The rows of a group lie close to one hidden flat surface of 11 dimensions, which may be shifted away from zero. Surfaces can cross.
Known rows, each followed by its group:
0.309 -3.211 -2.140 0.546 0.609 -0.618 3.809 0.692 -3.812 1.412 -0.152 -1.485 -0.767 0.914 -1.768 -1.117 -2.773 4.239
(2)
-3.229 -0.475 2.393 2.077 3.205 0.125 4.067 -2.207 -3.164 1.370 0.151 0.142 -0.921 0.446 2.385 2.391 0.778 2.270
(2)
0.720 0.841 0.112 2.589 -0.047 -1.055 0.625 1.729 -2.503 1.844 0.098 2.360 2.096 4.610 -2.783 2.100 -1.483 -1.094
(4)
-1.903 1.243 3.141 0.209 2.558 -3.327 1.569 -3.834 -2.681 0.154 0.724 2.110 0.108 0.108 -0.848 -1.230 1.143 -1.587
(4)
2.527 1.576 1.624 -0.360 0.847 -1.581 0.898 -2.125 0.130 0.646 0.096 0.027 0.029 -1.625 -0.366 -3.951 -2.386 -2.024
(3)
-0.588 0.122 2.121 1.782 0.971 0.290 2.695 -0.754 -0.813 2.200 -0.501 -0.543 -0.644 1.097 0.859 1.655 -2.756 -1.371
(0)
1.821 -1.595 -4.094 -0.564 1.276 2.828 -0.237 1.373 -1.031 0.660 0.353 -0.504 0.620 0.653 -0.543 -1.425 -0.121 2.366
(4)
0.035 0.519 1.848 0.938 0.335 0.079 0.516 -1.257 2.103 0.689 -0.753 -0.804 0.957 -0.424 0.561 1.446 -2.487 -0.254
(4)
1.890 -4.676 0.144 1.559 4.213 1.621 1.315 -4.573 1.270 -4.332 3.505 0.267 -0.976 -4.075 1.004 2.283 -1.397 -1.985
(3)
-2.075 2.334 -2.374 -1.590 -2.067 -1.386 0.189 -0.700 2.301 -0.514 -0.926 -0.618 0.388 -2.743 2.281 -2.060 1.213 2.315
(0)
-1.045 -1.585 -4.984 2.250 0.606 0.374 6.841 2.357 -1.610 0.576 2.505 3.387 -1.013 2.745 1.244 1.750 -1.422 3.466
(3)
1.310 1.566 2.891 -3.313 -0.746 -1.453 3.792 0.091 2.768 1.402 2.856 0.006 -1.903 -2.066 1.951 -2.328 -2.594 -1.957
(3)
-1.139 -0.141 -1.608 1.359 1.344 3.591 1.864 2.390 0.108 1.663 1.439 -1.542 1.029 -2.549 -2.130 -3.212 0.320 3.353
(4)
-0.736 -0.394 -1.247 0.154 0.968 0.395 -1.539 -1.341 -1.772 -0.518 0.045 -0.340 3.221 0.887 -0.833 0.794 -0.049 -0.743
(2)
-1.167 2.391 2.668 -0.603 -0.486 -1.391 0.628 -1.942 1.409 0.635 -0.615 0.663 -1.009 -0.419 2.291 -0.145 -0.090 -2.647
(3)
2.358 -2.007 4.092 -2.493 -0.915 0.167 -2.524 -0.128 -1.616 -0.249 -0.043 -3.156 -2.011 -1.170 0.816 1.126 -0.110 -0.113
(2)
-0.079 -0.992 -1.545 -0.220 1.754 0.518 0.519 -0.818 -0.806 -0.405 0.329 0.620 -1.423 0.284 0.424 -1.339 0.958 -0.522
(3)
-0.710 3.647 3.881 -0.066 -4.432 -3.955 -0.591 -0.638 2.377 -1.513 -2.315 -1.381 -0.389 -4.452 2.193 0.642 1.072 2.948
(1)
-0.048 0.295 4.736 -1.815 0.738 -0.192 -0.827 0.989 1.469 -0.086 1.838 -0.727 1.539 -1.342 -0.393 2.013 1.755 2.754
(1)
-0.288 -0.732 1.935 -0.776 0.730 1.598 3.742 3.533 1.445 0.341 4.530 1.517 -3.321 -1.305 0.515 -0.507 1.377 1.056
(3)
0.789 0.925 -0.905 -2.333 0.010 -0.577 1.635 1.246 0.611 2.332 0.058 0.866 -1.259 2.497 1.237 -1.449 -1.700 0.471
(1)
-1.709 -1.806 -0.843 0.063 2.255 -0.209 0.943 -0.927 -0.557 -0.880 1.503 2.212 -3.585 0.407 -0.524 -2.254 2.282 -2.526
(2)
-0.434 0.874 -1.783 0.529 1.150 1.532 4.186 -0.046 0.002 1.820 2.416 -0.389 5.246 -1.591 -0.031 -0.349 -3.046 1.842
(1)
-0.861 0.922 1.441 -0.567 -0.050 -1.227 -0.596 0.898 1.064 1.034 -1.707 0.754 -1.226 2.533 0.346 1.556 0.649 2.277
(1)
-4.927 0.623 -0.152 1.084 -4.066 -1.628 -0.296 1.547 3.946 1.589 -3.396 -1.096 -0.397 3.015 -1.423 3.170 -2.175 -2.176
(4)
-2.651 -0.233 -0.885 3.739 -0.079 0.546 -1.660 -1.041 -0.215 0.577 -3.706 -1.306 0.521 1.319 -1.732 0.665 -0.358 -0.477
(0)
0.269 2.865 -0.697 -2.030 -1.483 -0.056 1.426 0.934 0.475 2.085 1.035 -0.233 1.478 -0.682 -0.028 -4.348 -1.364 -1.938
(4)
-2.245 -0.567 -0.758 0.804 -2.497 0.867 -0.531 1.687 1.536 0.064 -0.606 0.380 -2.040 1.851 1.563 3.754 0.135 -4.407
(1)
2.072 -3.171 -1.409 -1.533 -0.511 -0.246 -1.677 0.545 -0.659 -0.862 -0.051 -1.308 -1.176 0.060 -2.455 -2.147 -1.094 -0.397
(2)
-1.304 -2.133 -1.551 -1.421 -1.125 2.236 0.005 4.733 0.912 1.799 1.437 -0.051 -2.042 3.611 -0.505 1.176 0.447 -0.214
(3)
-1.654 -1.173 -3.271 -4.846 -1.928 3.571 -0.825 4.497 1.507 0.486 3.018 -0.548 -2.636 0.216 3.355 -0.713 3.499 0.085
(4)
-1.192 -1.423 -2.488 -0.602 -1.153 -1.688 -0.334 -0.868 -1.838 0.688 -2.197 -0.541 -1.329 2.963 -1.346 -0.971 -1.069 -0.159
(1)
1.288 1.265 0.953 1.828 -0.513 0.531 0.184 -1.203 -3.848 1.000 -2.171 -2.224 2.639 -0.970 1.909 1.628 -1.486 3.050
(1)
0.695 1.118 1.815 -1.258 -1.228 -3.224 2.739 -0.495 1.251 0.268 -0.203 0.734 -0.198 0.906 1.632 2.000 -2.330 2.154
(4)
-0.632 -1.889 -0.082 -0.846 -0.254 -1.367 2.248 0.294 1.666 0.912 0.037 0.397 -4.183 1.829 -0.206 -0.414 -1.857 -0.390
(0)
-1.338 -0.944 1.780 1.357 0.075 -1.424 0.317 -1.701 0.531 -0.426 -1.432 -1.160 -1.259 -1.575 -1.290 0.313 -1.007 0.227
(0)
-3.032 -2.556 -2.880 -1.534 -0.876 0.219 -0.081 0.756 1.185 0.251 0.954 -0.331 1.676 1.993 -2.077 0.522 -1.124 -1.137
(1)
1.426 -1.973 0.960 -3.543 2.500 -0.051 1.023 -3.118 0.238 -1.167 1.270 -0.632 -2.179 -1.693 3.992 0.387 0.138 1.500
(4)
2.110 0.471 -0.374 1.224 -0.344 -0.206 -0.907 2.353 4.465 0.048 -1.450 1.226 -1.485 1.164 -2.284 -0.256 -1.025 2.047
(1)
2.282 1.235 2.263 0.925 -1.604 -2.438 1.323 0.805 1.304 -0.700 0.507 2.080 0.000 0.910 0.091 2.995 -2.525 -0.427
(0)
1.870 1.593 -1.025 -0.900 0.986 0.889 0.998 0.969 0.651 -0.407 2.069 2.338 -1.303 -1.083 1.471 -2.557 2.040 0.303
(0)
-0.389 -0.655 -0.639 -0.319 -0.849 1.213 -1.662 0.888 3.074 -2.143 1.521 1.092 -1.046 -1.292 -0.233 0.786 1.815 -2.121
(2)
-0.439 -3.169 -1.939 0.402 -0.031 0.798 -0.475 2.344 -2.635 1.058 0.301 0.637 -1.216 5.287 -3.033 1.467 -0.920 -3.145
(2)
-3.325 2.655 -3.714 -1.557 -3.160 -1.537 0.487 2.367 -2.166 0.592 0.819 1.966 1.916 2.559 1.774 0.367 3.117 1.227
(3)
-2.759 -0.392 -0.379 1.578 -2.336 -1.001 -1.709 -1.489 0.483 -2.653 -1.386 -0.620 -2.034 -2.618 0.384 0.590 2.084 -2.179
(1)
3.957 -2.396 0.358 0.925 3.078 0.810 0.009 -1.882 -0.515 -0.765 -0.342 1.036 -4.452 1.678 0.553 0.290 -1.361 -2.368
(0)
0.394 -4.211 -2.443 0.230 2.122 4.040 -0.131 0.264 -0.751 -0.104 1.439 -1.406 0.958 1.472 0.437 2.206 -0.915 -0.653
(2)
1.900 -2.434 -4.156 -2.628 -0.700 0.129 -0.534 0.946 -2.806 0.750 -1.283 -0.413 -3.911 3.344 1.253 -1.802 -0.817 -0.645
(2)
-0.810 2.458 1.704 2.402 0.625 0.139 -0.384 0.636 -2.201 3.629 -2.485 -0.156 2.042 3.413 -1.739 -0.639 -0.908 -1.024
(3)
-4.271 0.148 -2.376 -0.324 -3.216 -0.395 -0.128 3.140 -0.174 1.231 -0.778 0.768 0.090 3.855 0.191 2.830 2.043 0.724
(3)
2.354 -0.860 8.246 4.658 1.702 1.706 1.310 0.521 -0.918 0.427 -0.884 -3.320 -0.171 -3.015 0.219 5.131 -1.740 5.947
(1)
1.955 -0.253 -0.651 -0.699 -1.790 -1.154 -1.140 1.419 -1.409 0.713 -1.201 1.052 -4.801 3.100 -0.177 -1.289 0.102 -2.442
(2)
-3.131 -2.210 3.573 -0.307 1.026 0.860 2.648 1.086 -1.526 2.391 1.519 -2.432 1.655 2.122 -0.263 4.622 -2.091 1.607
(1)
-2.247 -1.960 -1.610 1.127 0.880 0.581 1.252 0.957 0.110 0.506 0.288 0.008 -0.048 0.482 -2.088 0.103 0.327 1.873
(0)
3.336 0.246 0.630 -1.713 -0.312 2.543 0.092 0.278 0.946 -0.434 1.497 -2.089 0.647 -3.334 3.673 0.708 -0.860 1.405
(2)
-2.312 1.145 0.469 1.030 0.765 -0.038 -2.932 -3.844 -4.009 -0.041 -2.353 -1.902 4.729 -0.001 0.589 0.625 0.879 -2.385
(0)
0.969 -0.336 -1.439 -2.829 -0.232 -1.291 0.399 -1.504 -0.772 0.004 -1.310 -0.734 -3.040 -0.017 2.364 -2.225 -0.640 -0.263
(2)
0.601 -2.360 1.960 -0.299 2.330 0.484 -0.200 -0.610 -1.548 0.414 1.886 1.150 -0.278 2.289 -1.257 1.438 -0.463 -3.011
(4)
1.906 -0.205 -1.031 -1.885 -1.878 -1.584 0.008 1.076 0.698 0.313 -0.180 -0.406 1.854 0.192 -1.234 -0.712 -2.355 1.964
(4)
-0.412 0.338 0.967 2.073 0.371 -1.091 0.123 -0.307 -2.241 0.351 -0.448 1.214 1.673 1.529 -1.625 0.860 -0.504 -1.906
(0)
0.923 0.097 -3.270 1.614 -1.078 -1.740 1.671 2.889 -1.640 0.942 -0.546 3.199 -1.867 4.048 -4.026 -2.865 -1.046 -0.381
(3)
2.135 -0.103 -1.920 0.948 -1.222 1.216 -2.372 1.259 4.159 -1.504 -1.785 -0.183 -0.904 -1.508 -0.140 -0.858 -0.539 1.302
(0)
-4.641 -0.050 -0.283 2.064 0.474 -1.106 2.991 0.737 -0.338 0.366 -1.130 0.533 -1.958 0.086 0.525 1.027 2.597 5.347
(3)
-2.439 -1.554 2.912 -0.340 0.841 -1.158 0.417 -1.392 -1.741 -0.779 2.026 -0.469 1.928 -0.252 -0.930 2.003 0.828 -1.435
(0)
0.251 3.084 0.355 -2.840 -3.410 -2.923 2.795 1.826 5.739 -0.408 0.920 1.695 -3.069 -2.648 3.650 -0.654 0.015 2.005
(0)
-0.272 2.913 -2.276 -2.430 -1.771 -0.856 1.523 0.730 -2.001 1.265 1.765 2.608 2.255 2.557 2.420 -0.198 0.226 -3.198
(3)
0.552 -1.068 -2.667 -1.861 0.982 -0.948 0.106 -1.184 -2.257 -1.253 0.135 0.237 -0.181 0.173 0.875 -0.998 1.279 4.197
(4)
3.385 -0.997 2.785 2.625 0.172 0.317 3.651 0.157 -2.014 -0.058 1.772 -2.119 -0.956 -5.135 -2.062 -2.930 -3.153 0.395
(1)
-4.040 -0.823 1.083 -2.508 0.349 2.724 1.735 0.802 2.133 2.242 2.464 -3.253 0.666 -2.723 -0.939 -2.783 -0.301 -2.345
(4)
2.118 0.790 -1.982 3.652 -0.044 -1.351 -0.544 -0.676 -0.527 0.690 -4.206 0.515 1.830 2.585 -3.353 0.027 -3.349 1.108
(2)

New rows, each followed by its group:
-2.318 0.737 2.544 1.263 0.360 -0.957 1.244 0.127 -0.169 2.126 -0.934 0.248 -1.778 1.418 -1.519 -0.771 -0.220 -0.244
(3)
1.731 0.244 1.644 1.635 0.513 1.536 -0.980 1.555 3.770 1.011 0.035 0.267 -2.693 -0.185 -3.721 -3.629 -1.342 -4.708
(4)
-3.053 2.118 0.323 2.113 0.886 1.271 0.492 -1.616 -0.177 1.220 -1.828 -0.731 0.019 -1.524 2.548 -0.700 1.391 -0.779
(0)
1.981 -0.083 0.664 -0.293 0.727 2.569 2.332 1.891 1.564 1.769 3.023 -1.158 4.083 -0.979 -0.100 0.834 -3.336 1.006
(1)
-0.960 1.391 0.259 -2.351 1.267 1.301 -1.124 -1.878 -4.508 1.640 1.646 -1.300 2.309 -1.006 -1.182 -6.752 1.462 -5.576
(0)
0.609 -1.650 2.277 1.379 1.966 -0.002 0.693 0.201 -1.853 -1.511 1.967 0.437 -3.313 -2.257 -2.238 -2.328 2.083 1.176
(2)
3.498 -0.345 -2.745 -4.238 -0.336 -0.064 -1.334 0.036 -0.851 2.047 -1.014 -1.246 1.642 2.586 -0.334 -2.816 -2.791 1.020
(1)
-1.055 1.719 -3.624 0.630 3.100 1.303 4.397 -2.163 -3.850 0.953 1.893 3.243 0.612 1.642 5.281 0.437 1.232 -0.423
(3)
-3.597 -1.536 -1.194 -0.608 3.903 0.921 2.056 -2.828 -3.096 1.542 -0.539 -1.600 0.384 0.248 1.684 -1.074 0.796 2.877
(3)
0.767 -1.647 -4.891 -1.719 -2.535 -0.528 3.805 3.322 1.158 0.026 2.287 0.765 -2.460 -0.479 -0.777 -3.339 -1.507 1.337
(2)
1.746 0.431 -3.118 -1.531 3.465 2.794 -0.357 -1.537 -4.183 1.570 0.231 -0.804 2.026 0.233 1.117 -3.847 0.599 1.002
(3)
-0.253 0.155 2.255 -1.220 1.378 -1.823 3.441 -0.283 -0.120 0.605 1.964 0.716 -2.073 -1.512 0.457 -1.701 0.373 2.567
(4)
0.045 0.471 -3.138 -0.046 0.823 1.610 1.835 -0.343 0.055 -0.524 1.946 2.105 -1.715 -0.713 0.997 -3.673 1.116 -3.599
(1)
0.822 0.438 4.405 -1.334 -0.403 0.258 -1.874 -2.275 0.844 -0.666 0.605 -2.818 1.619 -3.638 0.765 -0.232 -0.995 -2.972
(0)
1.723 1.770 -0.050 0.269 -1.388 0.470 -0.332 0.117 -2.363 -0.124 -0.030 -0.498 2.289 -0.710 1.713 0.592 0.376 1.640
(2)
2.697 0.444 0.046 -1.168 -0.628 0.097 -0.673 0.085 -0.310 0.043 -0.791 0.304 -4.507 0.158 3.236 -0.986 0.215 -1.210
(2)
-0.929 0.170 4.383 -5.540 -3.809 0.415 -0.103 1.817 -0.292 -0.457 4.073 -3.108 -0.641 -3.192 4.847 3.236 1.724 -0.498
(2)
0.119 0.436 -0.288 0.574 -0.567 -0.317 -0.733 1.390 -4.765 -0.183 0.553 1.871 -0.395 2.321 -0.982 0.332 2.777 -0.717
(2)
0.471 2.465 -2.049 1.989 -3.064 1.377 0.137 0.354 2.296 -1.244 -0.122 -0.124 1.448 -3.095 1.996 0.123 -1.078 -3.181
(1)
-0.020 1.146 -1.080 -1.117 0.654 2.899 2.105 2.043 -0.672 1.741 3.154 -0.603 3.405 -1.256 0.608 -2.181 -0.119 0.020
(0)
-1.090 0.417 0.733 -0.023 1.295 0.380 -2.020 -1.912 0.372 -0.368 -2.155 -0.960 -0.417 -0.894 1.358 -0.482 2.233 0.204
(3)
-3.399 -2.669 -3.027 -0.234 0.892 -0.547 2.637 0.668 -1.474 -0.151 1.681 1.841 -2.853 1.474 -0.373 -0.897 1.821 -0.413
(2)
1.428 1.240 1.334 -0.226 -4.227 -1.567 -0.733 1.095 2.973 -0.718 -1.351 -2.191 0.190 -2.637 0.480 0.829 -2.158 0.366
(1)
-1.314 -0.708 1.850 1.573 2.119 -2.849 -0.105 -0.609 -2.783 -0.871 0.681 2.979 -2.102 2.035 -4.759 -1.860 2.716 -2.018
(4)
-1.489 1.093 0.094 0.219 -1.266 0.320 0.651 1.516 2.276 -0.084 2.150 0.571 1.307 -0.986 0.117 0.974 0.499 -1.980
(1)
-1.232 -0.717 3.153 -0.915 1.041 -0.357 0.934 -0.415 2.890 -0.829 2.522 0.644 -1.224 -1.954 -0.814 -0.573 0.325 -3.209
(2)
3.458 0.443 -0.838 0.492 2.019 2.703 3.499 3.702 -3.577 2.882 4.000 2.177 1.725 2.552 -1.571 -1.178 -1.121 0.455
(4)
-0.108 0.717 0.744 -3.669 0.653 1.137 -3.892 -1.197 -0.880 -0.761 -0.176 -1.948 4.030 -0.407 2.309 1.929 2.694 1.670
(1)
3.382 -0.363 -2.353 0.098 -0.996 0.004 -2.171 2.136 -2.691 -2.820 1.708 1.578 -1.313 -1.192 -3.478 -4.100 3.425 -0.423
(2)
-1.166 -2.232 -1.254 -0.113 0.930 2.001 1.318 0.833 2.390 -0.398 3.088 -0.439 0.819 -1.236 0.128 1.073 -0.607 -0.440
(2)
6.582 -1.442 2.190 -0.986 3.155 3.355 -0.520 2.727 -0.962 2.776 1.590 -1.103 0.984 1.924 -1.848 -0.371 -2.838 2.412
(1)
-2.793 -3.776 2.880 -1.813 3.637 0.951 -2.022 -1.859 0.362 -1.809 1.692 -2.143 0.193 -1.813 -1.689 1.128 3.744 2.962
(1)
-2.338 -1.916 -2.840 -3.173 -2.173 0.569 5.180 2.080 0.502 0.693 3.732 -0.890 -1.572 -1.497 3.138 0.861 -0.601 2.237
(2)
0.531 -0.822 -0.103 -1.485 -0.454 -0.969 0.699 -2.475 0.802 0.605 -3.256 -2.870 -1.759 -0.377 2.975 0.789 -2.949 2.297
(2)
-3.049 -4.576 4.174 -1.358 5.131 2.540 -0.864 -2.058 -0.336 0.663 0.447 -3.587 -3.945 -1.371 -0.747 -0.977 1.712 -0.243
(3)
-6.556 -2.081 -3.026 -0.378 -0.348 -1.575 2.627 0.726 -2.879 -0.384 0.963 0.643 0.105 1.831 -0.969 1.677 3.135 4.249
(3)
1.856 2.046 2.132 -0.442 -0.346 -0.546 -0.531 2.209 2.697 0.341 0.076 2.020 -2.619 0.551 -0.239 -0.545 0.899 0.671
(1)
1.308 -4.257 -1.478 -2.509 2.029 2.401 2.340 2.018 -3.109 1.115 4.354 -0.957 2.210 2.066 -1.202 1.676 -1.376 3.226
(4)
-2.528 -0.919 1.831 1.004 -0.339 -1.812 3.099 -1.374 1.051 0.858 -0.536 -2.091 2.577 -1.270 -0.394 2.930 -3.738 2.080
(3)
0.905 -0.883 0.888 1.128 -1.596 -0.795 -0.780 2.014 2.254 -1.569 -0.593 -0.347 -0.617 -0.902 -3.000 0.698 0.092 3.469
(4)
1.025 -2.531 0.668 1.312 3.758 1.109 2.539 -3.035 -1.969 1.563 -0.067 -1.460 3.908 1.745 1.456 4.537 -4.689 2.601
(4)
2.011 -2.097 -1.752 0.428 0.483 -0.291 -1.624 -0.750 -0.891 0.463 -3.426 -0.775 -1.932 2.920 -0.652 -0.311 -2.014 -0.212
(2)
4.257 -1.066 2.282 -0.923 -0.219 2.470 -4.933 1.937 1.864 -0.505 -1.697 -1.665 -1.598 1.402 0.682 2.631 0.141 -0.194
(1)
2.425 1.598 -4.169 1.493 -0.898 1.144 -1.409 1.755 -3.569 0.335 -0.805 1.855 2.731 3.226 -0.258 -0.296 0.169 -0.715
(2)
-2.048 -0.411 0.937 2.277 0.941 -0.377 0.341 -1.569 -0.868 1.170 -1.563 -1.034 2.251 1.257 -1.194 1.969 -1.883 0.194
(3)
-0.942 1.509 0.724 -0.490 0.946 3.058 2.669 2.325 -1.000 3.177 1.305 -1.114 1.552 0.407 2.492 0.485 -0.082 2.999
(3)
2.983 -1.925 2.951 -1.799 2.650 1.624 0.503 0.446 -0.633 0.191 3.114 -0.234 -3.828 -2.276 -0.495 -3.304 0.493 -1.437
(1)
0.412 -1.037 1.888 -0.981 -1.303 3.609 0.662 2.762 -1.312 1.045 3.007 -2.247 1.731 -0.012 3.626 5.825 -0.635 -0.113
(2)
2.160 -0.809 0.374 -1.132 3.390 0.753 -0.319 -3.626 -3.966 -0.184 0.537 0.303 0.504 0.288 1.459 -1.263 -0.143 -3.102
(0)
0.684 0.235 -1.154 1.125 -3.447 -0.869 -0.138 1.261 0.293 0.180 -1.801 -0.440 -0.922 0.692 -0.526 0.495 -2.032 -1.287
(1)
-0.317 0.251 -0.790 0.752 1.971 -1.240 -3.273 -3.432 -2.911 -0.263 -2.871 1.055 -0.370 3.183 -0.798 -1.069 1.821 -2.382
(2)
-1.268 -1.173 -0.900 -0.929 -1.012 0.620 -0.094 2.993 0.292 -1.270 3.478 0.369 4.569 -0.034 -1.554 2.888 1.444 2.068
(0)
-3.083 -0.853 -3.103 1.243 1.205 -0.692 2.503 -0.543 -1.863 -1.110 0.497 1.776 -1.978 -0.051 -0.041 -1.178 2.915 1.527
(2)
-2.358 0.929 -1.518 0.010 -0.541 2.414 -3.017 -1.070 2.908 0.658 -2.545 -0.758 -0.153 1.746 4.031 2.911 0.740 -4.410
(4)
-1.572 -0.631 1.806 -2.742 -2.413 -3.414 0.646 -1.148 0.750 -0.612 -0.017 -1.437 2.921 -0.201 1.711 5.083 -1.721 3.872
(4)
-3.149 2.778 -2.268 -3.626 -3.785 1.272 3.198 3.336 0.423 0.591 4.800 1.613 1.966 -0.301 5.812 2.539 2.130 -1.578
(2)
1.577 0.681 -1.877 -1.034 -1.011 -1.474 -2.720 -1.039 2.588 -1.708 -2.106 1.352 -2.859 -0.225 -0.268 -3.065 0.860 -2.700
(2)
-0.973 2.204 1.335 1.141 -0.446 2.390 1.266 0.877 4.237 2.492 -0.221 -0.671 -0.742 -1.216 1.053 -1.465 -1.880 -2.743
(4)
3.833 0.855 1.316 -2.270 0.140 1.755 -3.679 1.005 0.231 -0.198 0.388 -1.112 1.523 -0.417 0.475 0.029 0.682 0.257
(1)
-1.942 -2.092 1.690 -2.269 -0.374 -1.736 -1.332 0.223 2.727 0.537 -2.439 -1.141 -3.597 2.614 -0.040 1.819 0.135 1.720
(1)
0.754 -0.403 -2.831 -1.369 -0.754 0.404 0.581 1.754 -2.525 0.676 1.439 0.363 0.713 2.007 -0.905 -1.106 -0.481 -1.233
(2)
0.513 -2.814 -3.288 -2.249 1.405 4.334 -3.712 1.232 -0.069 -1.576 1.537 -1.384 -0.771 -1.019 0.115 -1.710 3.459 0.033
(4)
3.416 -0.178 1.618 -1.320 2.076 -0.355 1.218 -3.455 1.057 1.062 0.096 -1.814 2.498 -1.695 1.149 -0.725 -5.125 -0.986
(4)
1.661 -2.290 -3.746 -0.845 0.843 1.436 -0.701 1.109 -0.110 -0.028 -0.741 0.802 -2.931 3.444 0.523 0.484 0.313 0.460
(4)
-1.689 2.575 0.792 0.739 1.857 -2.989 3.564 -3.105 -2.361 0.721 -1.047 2.832 -3.263 -0.209 1.975 -3.191 1.753 1.056
(2)
0.133 1.184 -2.789 -0.271 0.765 0.534 0.551 -3.617 -2.647 -0.335 -1.445 -2.418 3.860 -3.128 4.615 0.200 -0.340 4.864
(2)
-3.608 -2.818 -4.438 -1.224 -0.746 -0.596 0.857 0.242 0.317 -2.785 1.410 0.055 -1.416 -2.381 -0.384 -1.565 2.954 2.254
(2)
0.926 0.000 2.210 1.947 -0.079 0.503 0.247 0.848 -0.516 -0.579 -0.599 -0.132 -2.327 -0.674 1.078 2.254 0.383 1.585
(2)
0.437 1.044 1.381 1.852 1.850 2.108 -3.642 -1.156 0.993 -0.251 -2.565 0.290 -2.289 1.199 1.369 0.656 2.061 -2.822
(3)
0.370 -1.424 2.468 -0.159 -0.649 0.685 0.049 0.807 1.791 -1.180 -0.057 -0.192 -5.385 -1.332 2.628 1.914 1.131 -0.072
(2)
0.654 1.946 4.382 4.232 3.299 0.967 2.472 -1.589 1.331 1.328 0.157 0.756 0.704 -1.950 -1.305 -0.696 -1.605 -1.828
(4)
-0.831 -2.661 -4.824 0.509 1.993 1.902 2.317 -0.855 -1.588 -0.693 1.516 -1.182 1.972 -1.659 0.216 -0.601 -0.359 3.814
(2)
1.999 -3.751 0.211 -1.888 -1.205 -0.780 0.659 1.633 -4.460 1.283 0.164 -2.099 -3.031 1.727 -1.544 -1.279 -2.186 1.386
(2)
